The groups are shells around one centre, one inside the other: the same stretched ball of 3 dimensions in 10 sizes.
Known rows, each followed by its group:
[-33  11  -5  42 -42 -52  15  14 -20   7  -5  -5  24 -44 -19  -5 -18 -61
  42  -6 -44] : j629
[  2  25 -17  22  -6 -55  23  43 -27 -24  45  21  19 -10 -53   7   9 -36
  11 -47 -17] : j425
[ 10  23 -19  18   2 -56  29  52 -31 -36  51  26  14   7 -65   5  19 -33
  -2 -58  -9] : j629
[-10  -8  -2  38 -38 -53  36  38 -31 -33  -6   0   0  19 -56 -19  21 -49
  -6 -41 -21] : j99
[-15  11 -10  24  -9 -52  34  37 -31 -27  17  13  12  -5 -49  -8   4 -59
  10 -35 -22] : j46
[  4  26 -18  25 -11 -56  20  43 -26 -21  47  20  21 -12 -52   9  10 -31
  12 -48 -17] : j884
[ -2   1  -9  24 -10 -53  44  49 -36 -47  17  15   0  28 -68 -15  24 -50
 -15 -54 -10] : j94
[-11  -4  -5  31 -23 -52  41  41 -33 -38   1   6   0  20 -58 -19  18 -56
  -7 -42 -18] : j884
[-21  26 -12  42 -43 -55  -1  16 -14  19  21   1  35 -61 -16  12 -19 -39
  52 -11 -44] : j628
[-26   2  -3  43 -46 -52  21  21 -23  -5  -8  -6  16 -23 -30 -10  -4 -56
  27 -17 -37] : j425
[-20  16 -10  31 -22 -53  22  28 -25 -10  16   8  20 -27 -35  -2  -6 -54
  27 -24 -31] : j628
[  1  17 -13  32 -24 -56  20  40 -25 -20  32  12  16  -7 -51   3  13 -32
  10 -44 -20] : j628
[ -1  -8  -4  37 -35 -54  38  44 -32 -41   2   3  -3  30 -64 -18  29 -42
 -15 -51 -15] : j945
[-27   2  -2  49 -56 -53  16  17 -20   2 -12 -10  18 -29 -25  -9  -6 -51
  31 -13 -41] : j94
[-22  30 -12  48 -54 -56 -10  11 -10  30  22  -3  41 -74  -8  17 -23 -33
  62  -5 -49] : j629
[-19  27 -13  40 -38 -55   2  19 -16  14  25   4  34 -57 -20  12 -17 -39
  48 -15 -41] : j639
[ -1  15 -12  33 -27 -55  20  39 -25 -19  28  10  16  -7 -49   1  12 -33
  11 -43 -21] : j639
[-34   4  -2  46 -50 -52  17  14 -20   5 -14  -9  20 -38 -20  -9 -14 -61
  38  -6 -44] : j945
[-17  36 -16  39 -36 -56  -5  17 -12  22  36   6  41 -70 -15  20 -22 -34
  57 -12 -43] : j46
[ -4  24 -15  32 -24 -56  13  34 -22  -8  37  12  24 -26 -41   9   2 -33
  24 -36 -26] : j639
[ 11   9 -14  20  -3 -55  41  56 -36 -50  35  22   2  32 -75  -7  31 -37
 -20 -65  -4] : j46
[ -5   3  -9  24  -9 -53  42  46 -35 -43  16  14   2  20 -63 -14  20 -53
  -9 -49 -13] : j94
[  4  19 -17  17   5 -54  35  51 -33 -40  43  25  11  11 -65  -1  17 -43
  -5 -56  -9] : j99
[-31  25  -9  48 -53 -54  -5   7 -11  30  10  -6  39 -76  -4  11 -29 -46
  64   2 -52] : j99
[-12   9  -7  46 -51 -55  12  26 -20  -2   8  -3  19 -23 -34  -1   3 -36
  25 -26 -34] : j425
[  4  15 -15  21  -5 -55  34  49 -32 -38  36  21   9  12 -64  -2  19 -40
  -5 -54 -11] : j901
[-19  29 -16  26 -11 -54  15  26 -22  -1  33  14  30 -45 -30   9 -15 -52
  38 -21 -33] : j945
[-22  32 -15  35 -28 -55   3  18 -16  15  30   8  37 -63 -18  14 -22 -45
  52 -12 -41] : j884
[ -6  29 -18  26 -13 -55  15  34 -23  -8  42  17  27 -32 -40  11  -3 -38
  28 -34 -26] : j901
[-25   8  -6  37 -34 -52  22  24 -24  -7   1   0  17 -25 -32  -7  -6 -57
  27 -19 -35] : j901

New rows. What belongs after each?
[-31   1  -1  50 -58 -52  15  14 -20   5 -17 -12  18 -33 -21 -10  -9 -56
  35  -8 -44] : j46
[  6  12 -13  26 -14 -55  31  49 -31 -36  33  17   8  14 -64  -3  23 -35
  -6 -55 -11] : j425
[ -7  18 -11  43 -46 -56   5  27 -18   2  22   2  25 -32 -32   8   0 -28
  31 -28 -33] : j99
[-34  17  -7  40 -38 -52  11  13 -18  12   3  -2  29 -55 -15   1 -23 -59
  50  -4 -45] : j945
[  4  18 -17  15   7 -54  38  52 -34 -43  42  26   9  14 -67  -2  18 -44
  -7 -57  -8] : j46
[-18  -3  -2  43 -46 -53  26  28 -26 -17  -9  -5   8  -4 -41 -14   8 -51
  12 -28 -30] : j425
[ -5  21 -16  20  -1 -54  29  42 -30 -27  38  21  17  -9 -53   2   6 -47
  10 -43 -18] : j94
[ -1   0  -9  20  -2 -52  50  52 -39 -55  17  18  -3  36 -73 -18  27 -55
 -21 -57  -6] : j945
[-11  -1  -4  43 -46 -54  25  32 -26 -19  -1  -3   8   1 -45 -11  13 -43
   8 -34 -27] : j425
[-17   5  -4  45 -51 -54  16  24 -21  -4  -1  -5  16 -21 -33  -6   1 -44
  24 -23 -35] : j639
[ -2  -5  -7  26 -14 -53  47  50 -37 -51   9  12  -5  37 -71 -20  29 -52
 -21 -55  -9] : j46
[-29  26 -11  43 -45 -54  -1  11 -13  24  15  -2  37 -70  -9  11 -26 -46
  59  -3 -48] : j94
[-25  33 -14  42 -43 -55  -8  11 -11  29  26   1  42 -78  -7  18 -28 -39
  64  -4 -49] : j46
[-19  28 -12  46 -50 -56  -7  15 -11  24  23  -1  38 -66 -13  16 -19 -33
  56 -10 -45] : j99
[  3   1  -7  37 -36 -55  29  43 -29 -32  13   5   4  18 -60  -9  26 -33
  -7 -50 -16] : j945
[-29  22  -8  49 -56 -54  -3   9 -12  27   8  -7  36 -68  -7   9 -24 -43
  59  -1 -50] : j94
[-20   0  -4  36 -32 -52  32  30 -29 -22  -3   1   8  -3 -44 -15   5 -58
  11 -28 -28] : j94
[-19  11  -9  28 -17 -52  30  32 -28 -20  13   9  14 -14 -43  -7  -1 -59
  17 -29 -26] : j884
[-25  13  -7  39 -37 -53  16  20 -21   1   5   0  23 -37 -26  -2 -11 -54
  35 -15 -38] : j639
[-33  19  -8  43 -44 -53   6  11 -16  18   5  -4  32 -61 -12   4 -25 -55
  54  -2 -48] : j99
[-32  24  -8  53 -64 -55 -11   3  -8  37   6 -10  41 -81   1  13 -30 -41
  69   6 -56] : j945
[-28  18  -8  40 -39 -53  10  16 -18  10   8  -1  28 -51 -19   2 -18 -53
  46  -9 -43] : j901
[  5  18 -15  26 -13 -56  25  46 -28 -29  39  18  14   2 -58   3  16 -32
   3 -51 -14] : j425
[-16  -1  -2  49 -59 -54  17  24 -22  -6  -8  -9  13 -14 -35  -9   6 -42
  20 -24 -35] : j46
[ -1  10 -13  16   6 -53  45  52 -37 -49  30  23   3  23 -69 -10  20 -53
 -12 -55  -7] : j945
[-13   3  -4  49 -58 -55  14  25 -20  -5  -1  -7  15 -16 -35  -5   7 -36
  21 -27 -34] : j629
[-26  33 -13  45 -48 -56 -10   9 -10  33  24  -1  44 -81  -4  19 -30 -38
  67  -1 -51] : j629
[-23   8  -4  51 -61 -54   6  16 -16  10  -3 -10  23 -40 -21  -1  -8 -42
  39 -12 -43] : j94
